The first 9 rows are patterns. Each new row is the sum of 2 different patterns, raised or lowered, with some noise. Before adding, each is slid sideways (what falls off one end comes back at the other), maybe read backwards, and multiplied by a number that may be negative. Names go in the order of the patterns.
Some rows, each with the names of its patterns after it:
 -5.6   3.2   1.9 -10.0  42.3  -1.6 -19.5   6.7  -1.5  13.6   0.8   3.4  18.1   6.5  -0.3  -2.2   2.6  -8.4  11.3  -9.1  -0.2  -6.2  -7.0   4.7  -4.4   2.1  17.2  -8.3  29.4  15.1   1.7   0.8   7.1  13.3  -8.5   8.9   0.1  -6.9  -3.4  -4.7  -3.7 -10.9   7.6 -> K
-16.5   9.7 -42.3   3.6  -2.6  14.0  -4.8  11.9  11.1   4.5   2.1   9.7 -36.4  21.0  -1.0  37.4  24.5 -42.3  38.8  42.3 -14.9   5.5 -22.7 -12.7   4.5  -4.4  -8.1   8.5   4.1   0.8  13.7  -8.6 -33.2  -1.3   0.9 -13.6  11.3  19.4   1.7  -1.3  11.5 -17.0   4.4 -> C
 38.9  -3.3  20.1 -15.9   9.9  -9.0   4.5  -2.3  -4.1 -35.8  -5.5  -1.6  28.4  -4.9   8.2  -2.1  -1.7   2.2   4.8  36.2   2.6   8.1 -32.0  20.6  -4.8 -10.9   5.5  -1.3   8.3 -23.4   3.7 -16.1   7.1 -10.1   6.8   5.2  11.7  -2.9  21.1  -9.6  23.1  18.8 -10.1 -> E
 -1.2  -3.8  23.9  -3.8   9.5  16.0   3.3 -10.1  -4.3   2.4 -27.7   0.3  16.5  29.2  19.9 -33.0  15.4  -5.4 -33.0  17.5   0.1  -0.7 -27.2  -1.3   2.5   0.7 -21.5   4.5   2.7   0.8  29.6   6.3  -4.8   2.4  16.5 -18.2   1.1  26.0 -10.1  -8.6 -13.0  -5.5  -4.2 -> B
 19.1 -13.7  37.4  -3.5   3.7 -21.3 -12.7  -2.9 -12.8   7.5  28.6   3.4  13.0 -22.7  -6.0  -6.9 -11.6  -6.5  31.2  11.2  -0.4  -4.5  -7.5 -25.7   2.6   1.9  12.5  -8.6   2.6 -14.3  -6.1   1.2  -2.3  11.9 -16.8  -6.7  -8.2  -6.4  -5.7 -24.2 -13.7   9.1  19.7 -> J
 -8.4  11.6 -30.6  10.9   0.7 -34.5 -11.9   7.8 -26.4  38.7   4.5   4.8  15.1 -15.2  17.0  -0.8  42.3   8.0 -36.0   0.0 -24.2  40.1  -6.7   5.4   2.7  -7.4 -30.2  20.9   6.3  -3.5 -15.3  24.8  15.9  -9.3  42.3  16.5   2.1   2.4  14.2  -3.3  10.1   1.8   0.5 -> P
 -3.4  -0.5  24.2   5.5  13.9  13.5 -16.7   0.0 -12.5  -3.6  13.4   0.2 -33.9 -16.6  -3.9  -0.5  24.2  -5.1   6.0   9.9   1.6  -5.6  -3.6  14.9 -22.3   6.7   6.1  -9.1  15.8 -11.4   3.8  -2.3  -1.3  15.7  18.2 -22.3  19.2  -3.4 -10.1   2.3  -0.4 -35.8  -5.7 -> X
 -3.8  24.0   5.5  -1.9  22.4  -0.3   8.0   3.7 -13.0 -22.1  12.7  -8.7   8.4  -3.2 -13.8  -8.5 -13.1   9.8  19.2   1.3 -26.4 -18.2   8.8  -4.7  -6.2 -19.7  -3.8   2.3  -9.4   1.3 -12.4  11.2 -21.7   2.0 -42.3  11.9   5.2  15.1  15.6 -10.6   0.4   2.9   3.1 -> Q
-10.6   8.8 -26.3   0.5   6.0   7.4  -5.6 -26.3 -20.9 -28.6   0.8 -34.0  -4.3  32.8  24.0   9.1  17.0  28.8 -17.6   1.4   6.1  19.1 -28.4 -10.2  25.7   5.4  11.4  19.0  30.3   1.5  -3.7   3.8 -16.1  -3.0   3.6   9.6 -18.2  -6.8   0.0 -40.1  -8.9  -8.6  -1.7 -> F

New rows. What belongs after each?
 46.7  25.1  11.5  25.6  23.5  52.2  46.4  36.7  31.5  52.8  24.8  -4.6   7.9  18.1   5.4  11.1  39.3  20.2   9.2 -12.4  49.7  40.5  -1.6  12.7  13.3  -2.9   4.0  30.4  30.6  33.9  38.4  25.0  17.2  -4.4  39.7  31.4  18.3  58.4  42.9  18.9  35.6  42.1  15.3 -> X F
 32.2 -16.1 -44.4  27.6  28.9 -23.3 -27.7 -54.7 -17.1 -29.3 -14.5   3.3  -2.5 -30.3  12.9 -27.4 -20.2 -66.6 -18.2 -49.8 -26.2 -48.4  12.7 -21.9 -36.6  12.2  -8.6 -39.8 -15.1   4.3 -53.6 -27.9  -4.3 -40.6 -17.6 -11.6 -31.0 -52.1 -19.1 -35.0 -27.2 -47.7 -41.2 -> C B
36.9 29.4 25.7 35.6 20.0 31.8 45.5 51.9 29.7 49.1 25.3 47.4 45.6 47.5 51.2 29.5 30.7 36.2 40.5 54.5 11.8 29.8 40.1 48.9 35.1 28.1 49.3 30.7 45.4 36.7 52.5 40.2 64.0 40.9 29.9 34.8 27.9 43.1 45.8  4.6 38.0 54.4 20.0 -> K Q
-37.1 -24.0  -6.3 -15.4   1.5   1.3 -19.8  -5.9 -36.5  -0.6 -20.5  10.3  -8.9  -5.5  -8.9 -16.6   6.8  12.9   0.2  -2.1 -17.6  13.3  -1.4 -15.5 -23.9 -25.1   0.1 -56.9  -7.9 -15.3  23.4  -8.7  -4.8   6.6 -17.6 -31.5 -15.3  -8.0   7.7   3.6  -6.8   5.3  -6.9 -> E J
-25.3   0.3 -17.5  -5.4  -4.0 -11.8 -25.5 -33.0  -8.1 -16.1 -10.5  -1.7 -23.8 -33.6 -26.3 -12.0 -30.8  -6.4 -18.7   0.7 -13.7 -62.2   2.9 -14.0 -14.8  -7.4 -20.6   7.5  -5.0 -17.9 -24.1 -20.3  -8.5 -44.9  -6.7 -30.5 -11.5 -10.3 -16.5 -23.3 -46.9 -24.0 -34.3 -> K J
 25.3   4.1  20.6  16.4   6.0  26.9   7.8  40.1  15.6 -10.4   0.3  22.1  20.6   9.7  39.4  13.0  24.8  -8.6   5.6  17.3  49.5  33.6   7.7  14.6  -4.6  32.8  33.7  20.0  35.7   5.5  32.4  35.5  17.4  -0.8  19.9  31.1 -12.9  43.6  11.8  42.8  34.3  22.3  23.1 -> J Q
  0.7  29.7   9.4  -3.6  21.6   6.0   0.7  22.8  11.0  17.1  -7.4  15.8  10.7  13.7   2.0   9.9   1.1  10.3  24.8   5.1  11.4   7.5  30.7   4.3 -14.3  30.3   6.5   5.4   9.1   4.9  17.3  12.6  12.6  24.7  14.2  15.7  13.7  18.1  -0.9   5.1  12.5  -1.3   2.3 -> K B
 33.1  34.7  11.9  36.9  28.4   7.9  21.6   2.2 -16.2  26.2  55.3  43.4  17.0  66.9  14.9  24.7   9.5   3.0   2.1  18.2  19.4  88.5  63.0  -0.4  26.2  53.3  17.8  33.0 -12.8  62.7  37.7  28.4  30.7  29.0  -1.9  39.7  24.3  39.7 -19.9  36.5  -2.0  23.6  11.7 -> C J
  3.7 -31.0  -7.3 -17.0 -18.6  18.2   0.9   8.1   8.2  -1.8  -3.6  37.0  -8.2 -18.3  21.3 -36.7 -16.3  -6.9 -21.3  16.4  -2.2   0.0 -17.8  13.7 -13.7  -4.1  -0.1 -15.4   7.5  16.6  -4.3   7.8 -18.0  -9.2  12.3 -18.8   0.6  -2.5  -9.2   6.1  30.8   4.8  18.9 -> C X
 30.0 -28.7  29.5   1.1  34.9  20.0 -14.4 -17.7 -13.9  20.1   2.7  32.9   5.7  -6.7  40.3   9.7  15.5  32.3  26.7 -14.7  39.6  12.1  10.8  28.0   1.4  10.7  14.3   3.1  27.4  28.7 -19.0   3.1  16.9  -6.7  -1.6  23.0 -18.0   4.4  -4.0  33.2  40.6  17.2  23.1 -> P X
43.3  6.4 51.0 13.7 13.3 -0.8 22.3 49.1 27.2 27.0 53.5 11.2 14.3  0.9 33.4 28.6 29.3 35.7 20.9 39.4 39.0 34.6 52.7 -7.3 28.8 34.0 -3.9 24.4 35.5  5.4  8.3 22.0 24.0 23.8 48.1 24.7 31.4 28.0 48.4 35.4 47.1  7.6 60.6 -> B P
-14.0  -8.7 -11.3 -28.2 -18.8 -27.3  -9.6 -26.8 -11.2  -7.0  -4.8  -6.9   2.6 -11.3   0.3 -32.4 -10.1   2.7 -25.9 -21.3  -9.4 -16.6 -39.9 -11.5 -16.4  -4.4   5.0 -32.6  -8.1 -10.2   7.0  -7.7 -15.2 -18.7  15.0  -5.0 -20.6  16.3 -25.8 -37.1 -18.8 -18.4   6.2 -> K B
 18.4  52.6  -7.8  33.5  -6.8  46.3  10.7   7.0   0.5  -8.1 -22.8  24.4   4.1 -12.1  45.6  14.3  -5.9   9.1  15.9 -12.5   4.0   9.5  -6.4  61.3  29.6  24.9  14.2 -19.8 -28.8  59.1 -16.2 -22.7  29.4  -4.3  49.5  -7.4  25.5  30.2  -2.2 -19.8   5.7   9.4  20.0 -> C Q
  5.1   4.7  -6.9  13.7 -11.6  15.3   4.5 -16.2  -8.6  -4.1   5.2  -0.5  18.7   0.6   4.1 -16.0 -18.6  -3.0 -23.1  -8.5   4.0  -2.8  14.9  15.2 -17.2   5.2  13.6  11.7  10.2   4.8  -6.8  -4.0 -16.5  -7.8  14.8  13.9  -4.1  -7.3  15.7   8.0  -2.6   3.7  -4.2 -> X Q
20.2 14.2 47.2 -3.3 22.7  4.9 19.5 48.8 13.8 30.0 10.9 27.2 30.2 31.1 28.9 15.0 22.1  8.4  2.7 20.8  8.4  1.5 23.9 15.8 31.4 22.6 31.8 24.8 18.6 20.7 15.1 26.1 47.9 14.4 11.4 24.3  9.8 17.5 35.5 27.9  6.9 21.1 22.1 -> P X
-14.1  -4.2  11.1  26.1  15.3  13.2  21.8   5.2 -11.1   3.6 -17.5  -7.8  -7.6  10.9 -40.3  -4.7  -5.1 -62.4 -22.0  -8.0 -24.5  10.0   4.6 -25.3   4.0 -10.3  11.0 -11.0  -1.1 -19.0 -53.2  -5.7 -50.6  16.4  18.7  18.4   4.0   4.1  -0.4  -7.7  -1.1  -2.5   1.0 -> P F
-21.6 -25.5 -12.1   8.7 -42.4 -13.3  -6.4 -35.9 -22.0 -11.0 -12.8 -34.6   5.1 -19.1   2.4   2.5  37.5  -6.5  -6.3  -4.2 -15.3 -45.0  -7.6 -10.7 -12.9 -34.5  39.4 -17.3  -4.6 -25.1  -7.3  18.9 -70.7 -46.6 -21.8 -32.3 -13.1  -7.2 -11.2  -3.5  -5.6 -39.4  -8.6 -> C F
  2.0 -20.8 -18.3   6.5 -29.5  -8.0 -30.1 -18.1 -52.6  -0.4 -18.5 -29.3  -4.0 -69.8 -17.3 -47.3 -13.6 -34.9 -13.7 -32.5  -9.5 -25.2 -23.2 -30.8 -23.9 -15.4 -29.8 -40.8 -30.9  14.7 -16.8 -34.3 -49.6 -35.5 -23.9 -12.1 -26.9 -13.9 -37.1 -47.8 -16.4 -10.4  -0.6 -> E Q
-38.5 -28.0 -10.9 -26.2 -57.6   1.1  -1.6 -55.7 -11.9 -46.8 -44.2 -31.7 -32.7 -60.6 -13.5 -29.0 -13.0 -25.7 -62.4 -58.6 -43.0 -23.5 -51.3 -25.9 -19.1 -52.1 -19.3 -27.5 -40.2  -9.9 -46.6 -30.2 -50.0 -35.8 -30.6 -21.5 -36.8 -28.8 -21.9 -36.3 -31.7 -25.0 -70.8 -> C P
 -5.3  12.9   2.3   5.9 -12.8   8.3  -5.0  -1.2  -0.7  -2.0  -2.2   1.8   8.0  -1.6 -19.6   6.6  -7.9 -12.3   0.2   5.0   4.7   6.4   3.9   3.4  -6.5   7.3  -4.7  -6.3   4.1  -8.3   7.5  14.6 -15.6   3.2  16.7  -2.7  20.1 -11.7 -17.0   7.4   2.7   3.7   8.7 -> K C
-36.2 -49.4 -28.0  -0.5   0.5 -26.2 -31.8 -15.5 -27.5 -14.3 -33.1 -13.6 -52.3 -40.7 -25.6   5.4 -20.8 -15.2 -10.4 -14.3  -3.2 -20.1   4.5 -18.0 -18.6 -27.3 -23.9  -7.0 -14.7 -11.0 -82.3 -20.1 -41.8   3.6 -59.4 -23.8 -17.5 -45.4  -9.2 -17.8 -14.1 -25.7 -34.3 -> B Q
 -1.1  -3.0 -19.9 -11.1 -23.5 -13.1   8.2 -15.3  -2.8  -9.0   1.0 -13.1  14.3 -15.0 -10.2   6.0 -50.6 -13.5   4.2  -8.8 -13.9 -21.0 -14.2 -33.7 -37.9 -24.4 -14.9 -26.3  -9.2  10.5 -32.5  -8.5 -13.5   2.2 -24.3 -27.0 -14.7 -28.4 -44.5  -3.7 -15.9 -24.3   2.4 -> K F
-14.7 -24.6   1.1 -12.3  -2.8  -1.5   8.1   5.0  32.1  -2.8  20.9   5.5 -23.3  -5.9  -8.4 -32.8  30.9   1.8  32.2   0.4 -33.2   2.1  25.1  26.3  -1.9   0.0 -24.1 -13.3   9.6 -12.3   6.5  24.5   4.3 -17.8  39.5 -10.7  -0.1   9.8 -14.1   8.3  -0.7  -2.9   2.3 -> P X
  2.3   3.5  14.6   1.9  25.3  11.7   6.4   7.1   5.6  11.5   9.8  11.6  -1.3  12.6   6.5  -3.0   6.7   7.5   9.9   2.1   1.8  -2.8   6.7   1.4   8.1  -1.2   6.4  10.3  24.5  12.2  11.7  31.9   1.4  26.0  -3.5  10.6  -0.4   6.2   5.9  21.4   8.8  11.2 -16.6 -> E J
  0.6   3.5  14.1  31.7  37.2  15.2  17.8  32.6  49.5  16.6  27.1  -6.6 -11.9  58.5  -8.7   5.3  17.4  34.1  36.8   7.0   5.0   2.1  17.1   9.0  19.7   5.6  22.1  -2.6  45.1  12.3  13.7  15.3  24.6   7.6  29.6  33.7  -5.8  15.7  21.4  19.7  29.2  49.0  34.9 -> C Q
-12.2  -5.4 -16.8 -25.2   2.1 -19.4  -0.7 -13.5 -20.9 -18.7 -18.7 -34.0 -24.9 -15.4 -31.3 -15.9  -9.4 -23.5  20.3  -2.0 -34.4 -20.0 -35.1 -16.0   3.2 -22.5   3.3   8.4 -27.2 -18.2 -14.1  -9.1  -5.7 -26.4 -17.3  -9.6 -26.3 -14.3 -21.5 -31.9  -4.9 -22.1   9.1 -> K B
 11.7  18.7  -6.3  -1.8  24.1   6.5  18.6  27.5  18.7  28.0   9.3  16.7  32.7   0.1  22.9  17.9  15.4   1.5  12.4   2.7  12.2  27.9   6.5  16.5  12.4  45.6  19.6 -15.0  16.1  32.7  17.8  13.9  28.4  15.8   5.7  12.1  19.5  37.1  16.6  12.8  29.5   6.2   3.7 -> K B
  5.4   5.2 -25.9   7.2  -1.0   4.0  31.6   3.9  14.5  13.4 -10.5  -2.7   0.0   6.4  14.5   7.5 -44.3  -9.6 -10.7   6.8  14.7  -1.4   2.0  10.7   1.2 -11.1  -4.8  11.0 -10.8  -1.7  -5.6  -3.5  22.7  -2.2  -1.8  -3.4  -5.2  12.7  19.6 -18.7  22.7 -10.8 -11.8 -> X Q
-23.1  -6.9   2.9 -13.9  -2.8   9.5 -11.0 -10.7   5.9 -13.9 -24.2  -0.8 -11.6 -18.0  -1.6 -17.5   0.1 -20.2 -17.3   5.3 -14.8 -21.0 -26.5  -3.8 -13.2 -28.1 -11.9 -14.0  -2.1  -1.4  -6.7 -20.4  11.8 -27.1  -3.3 -37.7  -0.8  -8.3   3.2  -2.8 -16.0  -8.7 -12.4 -> P Q
  3.5   7.2  -0.3   4.6 -19.1 -11.2  -3.8  -2.5  -0.2   6.2  -0.1  -5.9  -7.8   2.6  -7.8  23.9  -0.4 -11.4   1.1  -9.2  12.1   1.6   3.6   8.9   3.3   9.6   2.9  -5.9 -16.6  -8.0   0.4 -22.7  -3.1  -8.0  10.5   1.7  -0.4  11.5  -9.5  -6.0   1.8  -8.9  10.5 -> K J
 -6.2   7.1 -30.9   8.2  60.0  10.4  23.2  17.7  27.8  17.2  11.1  51.6 -24.7  32.0  -5.8 -30.4   3.5  21.2  -5.8  31.7  17.2   5.6  30.3  19.8 -17.6   5.2   3.4  -2.0   4.2  59.5  -3.2  18.3  18.8  10.3   8.3  -3.5  23.1 -30.6 -12.6  -9.9  11.2   2.6  43.8 -> P F
26.2 37.6 14.5 20.2 23.3 40.4 15.1 32.7 33.1 23.0 33.1 33.1 35.1 31.5 17.3  8.9 49.1 14.6 10.2 22.3 20.3 31.5 27.5 16.0 17.7 27.8  4.9 30.2 12.8 35.0 21.6 47.0 20.8 34.7 26.4 49.3 24.4 28.4 14.0 22.1 18.9 34.5 27.7 -> C E
  4.1  15.2  -3.7   3.9  11.5  -3.4  12.5   4.0 -21.0   3.7  16.1   8.8  15.6 -19.5  16.1  -0.3 -13.0   0.3   4.0 -16.6  -1.5   7.2  -3.3  24.6   8.0  17.2  16.8  -9.9   6.8  -5.6  -9.3  17.6 -14.4 -26.5  -8.2   2.0  -1.1  11.0   6.8   2.1  10.2   9.5   2.7 -> K X
  7.4 -33.7  10.3   2.7  20.7  28.5 -55.4  32.3   2.8  -9.6 -13.4 -41.1  -8.0 -17.0  -6.3 -20.3  -1.0  -5.8   5.3   2.7   1.5 -35.2  12.9  -9.4 -15.1   1.3  21.7   0.8 -21.1  30.5 -25.6  -1.8 -45.8   0.4 -42.8  -0.4  -4.7   1.4  -4.2 -16.3   6.8   4.3  26.0 -> C E
-20.1 -23.8  -3.2 -12.0 -16.6   2.1 -28.4  10.4 -19.7  -9.9   9.3 -19.1   1.7  14.2  -5.4 -14.3   0.8  -4.9 -19.8 -25.8  -6.0  44.7  10.6  -5.6 -15.2  -9.6   9.6 -17.4   2.5 -21.9 -22.2 -18.4 -25.9   1.0 -12.7   9.5  27.6  -5.9  -8.1  15.1  23.0 -30.6  27.5 -> K X
 -2.0 -20.5  -1.3  -1.3   9.8   8.7 -23.9  33.0  -5.3   7.6   3.3  -7.7  -6.6   6.6  -0.8  20.0   2.1   6.4 -16.8  -2.0  -9.6  -6.9  -4.4  11.1 -11.7   4.3  -8.4 -14.3  -7.7   3.6  -2.0  -1.4   8.1   5.2  -8.7  -5.1   3.8 -17.3  18.1  -9.3  12.5  -7.2 -21.3 -> J P
  9.8  -8.9  10.9 -10.3  13.0  -3.7   4.5  17.4   4.4   5.0  18.3  -0.5  12.3  11.8   2.1  14.2   2.6  17.1   5.1  25.1   0.3   0.8   5.5   8.2 -14.1   9.5  -2.3  13.1  -0.3  -2.1   4.1   5.5   7.9  23.1  24.2   4.8  13.3  -9.5   6.9  12.2  -9.8   0.9   5.3 -> E X
 26.1   3.1  10.5 -19.9  -4.0   6.8   7.0  -5.9   2.7  -4.7  10.1  49.3  21.0  -4.2   6.1  16.4 -10.5  15.3  29.1   6.5 -13.3 -11.0   5.0   9.8   7.6  19.3  30.8   9.2  33.4  22.1  14.0   0.3   5.4   5.0  -8.9  18.5  27.6  44.1   2.1 -21.8  10.1  10.6 -30.7 -> B Q
11.8 26.6 42.2 26.8 11.2 25.1 14.0 33.7 -1.0 16.5 41.4  5.4 43.2 43.9 29.4 26.3 23.2 34.4 25.2 18.4 16.4 36.9 28.8 18.5 39.6 26.1 26.2 16.1 32.5 14.7 18.1 22.8 34.2 31.2 12.8 35.9 27.9 15.4 20.9 52.8 17.1 28.9 32.4 -> B X
  6.2  -7.0  -2.7  -4.1  -2.8  10.3 -14.9 -12.5 -21.2 -26.4   7.9 -11.7 -17.7   9.3 -21.4 -43.3  21.7 -16.6   7.3   7.5  -5.6  -5.4  30.0 -20.2  -0.3 -13.7 -41.2 -14.6 -11.6 -15.5   7.7  14.8   4.6 -16.3 -41.6 -21.8  51.0  -3.7   2.1  20.2 -43.0  -1.5 -12.1 -> B X
  2.5  27.0  22.7  10.0  27.0  31.6  29.1  16.0  44.8  -9.6  12.2   7.9   5.0  -1.2  14.5  12.7  27.6  -9.3  -3.7  24.1 -10.6  17.8  38.6  23.4  12.8  -0.8  30.3   3.4  12.7  12.4  29.7  30.4  17.8  41.9   5.7   2.3  10.7  27.2  15.2   2.4   9.5  39.6  27.9 -> B Q
  2.8  16.7  48.0   7.1  49.4  -9.2  43.3  71.4  62.3  75.3  31.6  70.3   9.4   9.6  42.4  62.8 -15.7  34.8  53.9  40.1  48.9  61.7  62.5  48.6  33.2  40.5  33.3  65.4  32.2  58.1  37.1  15.6  32.5   0.6  43.0   3.2  28.8  27.5  48.8   3.7  67.3  22.4  43.2 -> P F
 -1.9  15.7 -15.1   4.2  11.4  50.7  14.0  13.5  23.0  23.4  -4.5  25.2  -9.1  11.3 -20.0  23.0  -8.2  -3.9  30.5 -10.1  21.7 -18.8 -11.5  25.1   9.2 -12.3  25.9  -2.1  49.9  -0.2  11.7   3.9  16.6  10.1  -4.5  33.5   5.3   7.5  -2.4   2.9  17.1  10.6  21.5 -> C E
-13.5 -15.2 -14.4 -36.5 -27.2 -28.1 -29.3 -12.8 -39.1 -14.6 -45.5 -19.9 -16.8 -15.4 -24.8 -12.2 -44.4 -15.3   2.9 -23.1 -18.4  -8.8 -31.1 -35.6 -27.7 -15.3 -12.5 -13.2 -53.3 -10.1 -44.9 -13.0 -56.9 -15.5 -44.1 -33.7 -33.7 -33.2 -15.6 -24.5 -12.8 -35.5 -43.1 -> J Q
28.7 27.6 21.4 42.7 15.6  8.2 29.5 36.5  8.2 43.0 24.0 33.7 43.2 31.8 19.1 32.8 34.2 25.3 39.6 27.5 22.3 24.3 -4.2 12.7  9.6 57.4 33.0 36.1 31.9 47.5 16.9 14.0 27.5 36.0 21.4  9.4 21.7 33.8 51.8 48.2 34.9 24.2 16.3 -> Q F
 12.7  -2.7  -0.1  -7.0  -3.9 -13.0  -7.3  30.1 -15.7 -18.7 -35.4  -0.5  20.7  11.6 -37.5   9.8  29.6 -32.0  11.5 -53.7   5.9 -16.2   1.3   4.0  12.6 -14.9  22.7 -19.5  16.6 -23.6 -10.7  15.4  -8.7  -3.0 -14.5  -0.1 -16.1  10.9  -1.5 -23.2 -43.0 -15.6 -36.9 -> C E
23.5  6.1 12.4 -4.6 18.3 35.9 12.4 36.1 28.1 18.8 10.8 34.7 30.7 12.0 53.6 30.3 36.7 39.6 29.9  9.5 44.5 28.2 18.2 23.9 19.7 36.1 35.6 33.0 22.1 50.7 28.7 13.7  3.6 14.7 14.3  1.6 27.8 31.8  9.2  0.9 44.2 30.2  1.2 -> X F
 28.7 -10.1   4.4 -10.3 -14.7   6.5   1.4   4.7  20.5   5.3  -2.0  13.5   2.7 -18.0   9.0  -1.8 -10.6   8.3   6.1   3.9   3.4  12.7   6.2   6.6  -8.5  12.8 -23.6  -2.5   9.4   6.0  -6.1  11.1  11.4   5.3   8.5   2.7 -17.2  14.1   0.2  35.7  13.5 -22.3  29.5 -> C X
 14.9   2.8  20.6  13.4 -28.5  24.8   7.7   4.1  28.3  21.2  15.9   8.5  51.0  12.2   9.0 -14.2   4.7  15.7  12.8  32.2 -12.9  -8.4 -14.4  23.8  42.5  15.4  36.1  18.5   7.2  -3.8 -25.4  13.8  -1.9   5.5   8.8  31.1  -3.7  36.3  31.6  17.2  -8.3  14.4  13.8 -> B X
16.0 58.8 79.0 15.8 39.8 30.1 36.3 43.5 33.6 45.9 44.9 47.9 50.9 57.1 43.6 25.5 52.6 41.0 41.2 51.2 57.0 53.7 16.0 54.2 47.8 44.0 35.1 42.4 17.2 45.1 31.5 50.4 42.3 54.6 51.2 54.8 39.3 58.1 21.7 63.6 50.5 66.5 64.9 -> K C
-15.9 -20.4   4.5 -23.9 -15.6   1.3 -19.1  -5.9  -8.2 -10.2  -8.5 -12.8 -19.3 -17.1   9.3 -25.7  -4.7   5.2  18.1  -9.6 -33.1 -18.4 -10.8 -12.0  -9.6  -5.4  -6.5  -2.4 -25.2  -7.9  19.8  -7.0  -2.7 -20.0 -16.1 -15.8  -8.8  -4.4  -5.2 -46.1  -2.6 -21.2  -0.9 -> K P
